The rows of a group lie close to one hidden flat surface of 9 dimensions, which passes through zero. Surfaces can cross.
In the rows, 128 means zero.
Known rows, each followed by its group:
[113  90 169 200 144  91 128 148 107  54  98 109  68 114 103 103 180 157
 118  97 133 156]  Y
[ 90 148 127  62  93 165 111 131 118 201 157 153 158 115 145 156  90  96
 178 146  92 122]  G
[155  93 154 141 182 115 136 106 106 182 107 164 127 135 129 128 146  97
 100 114 157  82]  C
[147 138  70 117 118 135  89 162 168 187 162 104 146 107 112 140  41  93
 164 181 130 123]  B
[ 97 110 116 157  88 114 158 120 157 129 131  64 145 141 145 139 153 172
 167 165 140 117]  G
[103 145 173 110 128 127 107 103 131 127 123  85 159 176 105 147 104 186
  94 127 123 234]  B
[140 131 129 110 119 142 116 160 131 172  98 187 149 196 100 197  67 119
 135 153 133 160]  J
[168 122 149 159 137 144 135 164 133 119 159 131 108 137 138 184  92 101
 152 135 131 130]  J
[ 88 140 112 134  70 135 149 122 123  95 118  93 122 130 112 145 155 166
 147 151 137 138]  Y
[199 162  60 103 149 149 147 123 132 131 147 129 147  98 134 122 114 104
  73 178 171  90]  M
[143 141 100 152 129 112 134 159 117  72  85 159  88 153  79 135 145 138
 105 111 146 133]  M
[103  83 164 122 109 129 101  85 121 120  96 146 126 100 103  95 143 119
 119  98 148 120]  J
[140 124 109 153 102 116 123 177 180  84 123 119 157 123 141 107  74 151
 139 177 102 179]  C
[165 134 177 126 179 128 147 150 139 132 185 100 152 164 205 128 134 142
 104 107  94 155]  Y
[151 107 172 121 156 144 109 109  74 118 107 180  91 112  98 139 149  87
  83  85 159 118]  C
[185  97 144 129 126 138  75 191 149  96 182  82 114 100 122 108 113 104
  88 126 173 141]  B
[125 142 139 157 159 110 173  97 116 109 129 126  98 160 155 138 180 147
 144  78 107  97]  B
[ 65  74 167 152 111 102  91 128 115 150  81 154 106 119  89 110 142 122
 161 101 121 133]  M
[137 152 132 104  96 140 153  89 175  88 137 102 182 201 160 157 105 184
 121 127 122 172]  B
[142 111 137 124 121 128 114  98 160 145 120 112 159 162 119 143  94 141
 117 137 155 142]  Y
[143 100  97 173 136  96 103 183 169 122 134  84 128  81 125  74 106 129
 130 174 136 135]  C
[132 159 149 129 132 135 169 113 128 120 174  96 115 196 167 197 151 150
 165  82 109 116]  M
[129 109 132 139 122 117 163 123 124  96 102 156 129 137 154 104 180 137
 114 110 134  91]  C
[155 156 114 110 166 125 149 130 122 143 119 155 160 136 152 108 124 133
  79 151 113 145]  B
[195 140  95 162 154 124 165 121 120 113  99 133 122 154  98 169 123 138
  68 179 195 127]  J
[178 142 103 115 139 133 129 133 160 134 149 124 155 150 143 140  86 121
 116 145 138 126]  B
[137 101 123 156 133 113 117  86 106  89  29 224 102 121  53 120 114 108
  99 111 167 122]  C
[125 115 138  91 132 133 122  49 122 185  84 151 183 150 104 130 113 135
  81 148 168 135]  J
[108 134 105 161 113 107 103 194 134  95 143  85  72 119  89 122 142 132
 157 113 126 137]  G
[155 117 126 134  80 159 134 203 109  56 109 179 106 119 105 157 129 118
 105 157 158 147]  J
[132 100 154 117 114 143 104 150 113 134 124 162 118 113 117 135 123  95
 126 121 143 121]  G
[128 136 126 100 125 138 181  72 143 146 109 154 197 145 186 119 135 156
 111 158 107 123]  G
[ 65 104 130 128  83 129 124  91 111 157  74 167 124 123  84 148 132 128
 175 135 133 112]  C
[148 170  71 104 121 149 144 139 125 146 172  98 115 127 132 155 141 114
 139 144 150  79]  G
[106  60 120 181  96 102 107 114 141 135  70 117 113  91  69 112 133 130
 146 163 188 103]  Y
[135 171  77 118 126 135 149 149 143 119 151 127 134 115 157 119 117 124
 157 142  88 110]  M
[125 137 128  93 100 149 119 132  97 103  95 181 118 138  96 137 141 121
  92 107 148 135]  J
[156 105 146 135 114 142 104 153 154 122 144 104 146 143 116 156  79 132
 118 160 156 173]  C
[123 197 114 111 205  99 122 112 119 104  90 191 135 137 129  65  93 145
  84  85  34 203]  G
[ 87 110 134 136  87 129 129 128 133 145 131 101 139 127 130 137 136 141
 173 146 124 125]  B
[138 140 135 158 138 144 135 121  94 127 175  89  68  92 115 177 134  99
 163 120 141 100]  J
[117 146 141 111 142 136 121 138  93 125 149 135 100 102 132 115 151 112
 119 101 109 127]  C
[114 124 145 174 170  99 134 135  90 119 128 120  57 118 115 119 187 118
 142  76 120  96]  B
[120 145  62 126 130 104 134 103 144 152  95 141 134 130 104 108 121 131
 135 139 134  95]  M
[138 117 131 157 144 107 160 195 118  88 150  90 108 102 172  83 210 150
  97 135 126 111]  Y
[109 111 112 143 126 109  97 169 121 166 171  27  90  92 101 112 169 126
 132 148 170 109]  C
[174 120 132 105 135 151 157 103 126  98 122 178 155 113 169 110 139 108
  91 126 141  94]  G
[115 110 135 114 104 143 121 101 145 171 137  76 184  95 134 120  99 147
 120 205 153 159]  M
[144 134 178 139 141 160 150  77 111  95 165 123 112 108 157 165 122 108
 144  98 116 124]  Y
[159 101 155 131 137 136 134 115 126  99 120 160 129 124 140 120 138 115
 100 111 147 116]  C
[147  94 148 164 123 113 130 151 146  81 117 122 117 142 131 121 145 144
 116 114 147 135]  G
[124 138 127  99 116 150 119 137 101 103 149 139 109  87 128 113 157 105
 115 105 130 109]  Y
[194 135 133 114 188 130 146 166 115 129 144 164 132 150 166 121 144 107
  67 109 131 115]  Y
[133 109  86 187 135  83 145 142 149 121  75 109 129 133  96 107 142 162
 114 179 162 128]  J
[143 150  99 128 122 140 131 170 152 104 126 189 137 113 145 130  59 101
 163 144  71 143]  M
[101 147 118 105 102 136 113 107 123 119  92 149 143 132  91 127 100 146
 119 140 121 175]  B
[154 135 124 131 144 123 155 121 135 123 136 109 140 149 155 128 146 145
 104 129 138 118]  G
[130 139 108 145 184 103 125 143 105 186 120 137 113 113 117 118 126 109
 123 146 115 119]  B
[ 99 105 139 161 118  89 106 129 160 126  93  95 134 167  96 122 114 173
 139 134 131 174]  Y
[ 99 166  93  78 116 120  82 147 145 111 141 119 127 125 115  78 120 132
 128  88  94 150]  Y
[ 91 139 104 129 147  83 106 166 113 145  75 164  97 174  80 105 159 141
 122  84 112 130]  J
[118 120 120 122 135 117 120  69 129 172  97 132 137 157  90 144 123 132
 128 120 159 110]  M
[ 91 133 112 113  98 148 113 137 123 172 144 164 116  96 132 151  93  78
 214 127  85  92]  M
[139  74 186 131 101 160 145  85 139 119 168 106 153  83 183 131 136 112
 144 137 151  92]  G
[108 143  97 134  81 133 147 107 161  96 120 109 155 114 136 121 106 160
 154 169 115 142]  J
[187 124 142  83 170 150 110 133 126 137 178 105 164  55 178  57 128 100
  40 147 145 129]  M

New rows. What belongs after each?
[187 179 101 162 151 150 180  70 117  60 179  68  87  91 142 164 137 126
 118 135 157  98]  J
[179  65 110 160 152 114 121 157 136 130  92 187 134  52 131  66 120  79
  94 178 163  79]  M
[112 160 157 113 204 118 147  83  63 164  92 190 121 127 122 118 146 124
  80 104  88 159]  B
[ 89 111 148 144 128 118 119 147 106 146 147 105  90  87 130 112 171 115
 163 112 115 104]  B
[153 135 128 105 148 135  99 126 140 123 112 171 158 112 121  97  67 112
  88 131 112 175]  M
[152 132 157 102 140 154 140  77 120 120 138 160 139 139 155 146 125 111
 115  93 129 111]  C
[156 109 124 129 121 133 144 167 138 120 122 127 166 116 155 110 135 145
  90 183 146 141]  J
[ 74 130 122 138 103 116 113  89 158 151 128 101 136 126 121 130  94 139
 204 122  88 133]  J
[ 97 120  78 159 131  87 111 173 140 152 140  61 108  68 117  69 151 135
 155 165 123 105]  C
[131 110 159 128 164 135  73 158 102 157 141 153 103  55 103 107  83  69
 121 132 110 153]  C
[ 55 191 149 108  57 166 123 201  86  69 186  89  63 146 114 196 153 149
 199  85  71 184]  M
[177 117 150 125 106 155 125 125 162  18 136 157 147  94 157 100  95 119
  98 114 118 153]  C
[157 129 139 129 153 129 123 145 127 125 144 129 126 128 139 123 124 121
 105 124 127 137]  C
[125 167 105 108 133 140 113  78 139 133 122 156 140 117 113 133  63 108
 145 117  97 147]  C
[146 175  73 115 161 110 139 136 115 147  99 146 123 173  92 137 130 138
  94 136 140 132]  G
[161 124 123 151 176 109 144  99 107  94  90 150 112 112 115  95 156 132
  62 118 154 121]  G
[137 190  49 163 153 107 181  99 133 126 135  62 110 126 116 144 142 164
 133 176 139 113]  J
[ 94 111 129 134 137 104 112  87 127 175 100 116 136 130 100 113 132 131
 136 124 141 122]  J
[132 177 100  93 152 121 139 108 137 134 123 141 148 176 140 120 127 151
 105 103 102 140]  J
[109  86 140 143 111 126 112 140 145 151 131 129 150  78 145  99 105 107
 162 159 110 123]  C
[ 89 146 110 115 129 123 126 102 116 203 141  90 126 139 117 153 137 128
 164 135 127 108]  C
[161 131  74 141 145 110 138  80 198 107 148 104 166  79 181  56  90 120
 148 140 102  85]  C
[ 73  76 176  98  88 142  94 166 126 176 156 114 160  63 167  79 145 112
 158 151 104 127]  J
[ 78  91 135 132  91 128 106 148 117 172 105 127 132  99  98 128 126 121
 159 167 134 130]  J
[119  94 118 145  98 118 132 127 171 132 121 115 161 118 147 111 106 136
 161 163 127 118]  C
[116 180  80 129  99 142 159 115 129  87 144  95 124 101 132 137 134 151
 142 158 117 128]  J
[ 89 153  88  91 103 128 128 193  80 142  86 161 113 126  84 117 179 138
  92 154 142 135]  J
[106  93 142 140 130 116 116 178 108 160 114 132 120 119 119 113 155 128
 127 150 133 127]  Y
[114 149 116  79  74 170 133  61 124 142  94 159 173 140  96 171  86 134
 123 166 151 152]  J
[174  97 148 186 192  97 115 194 117 170 119 147  81 183 103 176 117 100
 127 113 150 120]  J
[120 127 159 106 138 141 134 137  71 110 170  99  76 104 147 116 235 117
  99  72 152  82]  C
[154 145  68 130 131 129 129 158 109 106 115 151  95  95  96 113 148 103
 102 144 157  87]  M
[140 103 114 160 157 103 107 162 137 141 125 111 110  92 113  94 127 116
 112 149 146 119]  C
[136  98 101 161 126 105 143 146 145 120 102 120 141  87 133  81 144 139
 114 180 151 108]  M
[120 135 137 109 129 142 125 109 110 159 164 101 120 121 139 140 150 113
 136 111 138  97]  M
[159 144 138 129 167 123 145 117 122 113 135 135 125 149 146 130 137 135
  95 104 122 135]  B
[115 121 153 127 111 141 107 146 144 126 153 143 123 142 140 157  83 108
 188  96  85 138]  J
[132 102 171 135 135 134 116 149 125 170 183  60 122 145 145 162 145 126
 138 127 154 127]  G
[120 112 149 159 128 108 155 124 123 105 124  73 115 164 129 132 192 177
 108 118 157 134]  M
[ 77 163 104  91 104 131  97 134 103 136 132 103 105 108  88 115 150 132
 132 111 120 137]  M
[105 151 121  88 114 152 125 136  82 166 143 130 121 107 117 142 153 115
 119 143 136 124]  J
[144 176  94 124 168 111 153  84 137 118 140 100 130 147 143 109 144 152
 107 106 116 119]  J
[132 143 154 107 132 146 121 136  88 108 139 130  96 137 109 149 155 122
  94  96 149 140]  C
[160 183 100 132 154 146 156  98  81 100 144 116  71 123  97 171 160 116
 101 108 161 100]  J
[102 134 135 123 127 126 121 160 115 180 143 109 130 146 121 157 125 135
 144 150 117 151]  C
[135  90 117 137 123 123 124 151 122 136 127  89 140  50 127  72 162 128
  81 193 176 112]  M
[148 176 113  80 145 151 110 121 113 124 157 132 122 128 118 130 113 114
  91 101 128 146]  M
[139 135  98 149 122 119 154 125 138  95 128  88 131  95 140  99 156 153
 110 167 144 122]  J
[ 83  86 150 157  75 114 167 127 147 117 111  88 149 160 155 135 189 186
 161 149 144 118]  B
[102 127 140 140 113 139 121  98 113 125 118 137 109 108 104 147 112 116
 163 121 119 127]  Y
[107 117 156 121 101 132 142  69 119 114  43 175 158 177  88 152 124 166
  93 140 152 175]  B
[152 144 110 149 133 128 140 177 137 129 140 130 118 154 132 169 102 127
 145 151 120 138]  J
[ 94 116 103 132  94 118 153  67 147 177  92 126 156 170 118 159 131 149
 175 145 146  89]  C
[156 154 162  97 177 146 150 118 116 207 165 125 160 203 173 189 115 124
 118 120 112 139]  C
[184 128 103 120 156 138 129 116 129 143 128 161 139 107 130 124 107  86
  98 144 159  87]  M
[131 104  81 162  99 126 135 142 142 138  75 157 137  93  91 134  93 114
 148 206 159 109]  M
[106 104 162 110 109 147 115  92 115 141 150 107 138  75 141 112 138 113
 137 124 131 114]  J
[ 77 138 115 112 108 122 105 119 120 149 122 109 126 110 104 104 136 135
 144 127 117 136]  M
[ 92 165 116  68 102 162 124  77 113 200 125 139 166 146 106 175  92 125
 146 154 122 142]  J
[138 147  75 122 127 128 114 150 138 135 112 155 130 102 102 116  92 107
 123 157 131 123]  B
[149 124 153 124 130 135 120 144 133 169 155  90 143 172 124 180 108 138
 120 147 156 152]  C
[ 98 113 138 123 133 110 101 134 121 175 100 154 124 156  99 128 126 121
 138 105 120 135]  J
[142 146  78 152 117  98 158 134 192  80  91 127 169 168 148 100  99 183
 122 159 107 155]  J
[120 136 125 144 155 106 132  89 149 149 154  80 132 122 156 106 127 139
 153 117 104 114]  J
[172 121 157 148 174 126 129  92 135 110 151 124 113 141 142 138 122 107
 115  79 136 113]  J
[120 106 139 129 119 132 112 169 119 165 118 149 128 134 115 144 120 113
 132 147 138 137]  J
[ 77  92 175 103  71 157 137  96 116 157 135 141 151 113 159 146 150 116
 182 120 118  96]  C
[ 67 137 150 115 112 125 135 112 118 161 171  75 113 142 157 138 175 143
 190  90  94 104]  M
[ 96 114 124 120 132 104 109 103 128 165  78 146 139 148  93 106 137 139
 117 124 140 129]  J
[ 97 147 124 110 106 133 111 184 127  97 155 108 130  72 141  80 126 140
 126 150  80 182]  M
[151 106 160 150 132 138 120 125 114  90 144 128  91 104 123 143 133 102
 132  98 143 112]  J
[160 176  98  99 140 145 114 150 102  85 130 141 101 125  95 125 131 119
  74 113 146 148]  M
[ 91 155  68 116 111 100 127 187  85 111  47 172  88 149  53 105 193 159
  83 135 151 132]  J
[169 150 108 122 171 124 113 102 128 105 166 104 104  83 133  84 130 102
  97  96 133 101]  C
[117 148 128  72 143 133 128  84 118 164 126 134 164 134 144  95 147 135
  87 114 126 129]  J
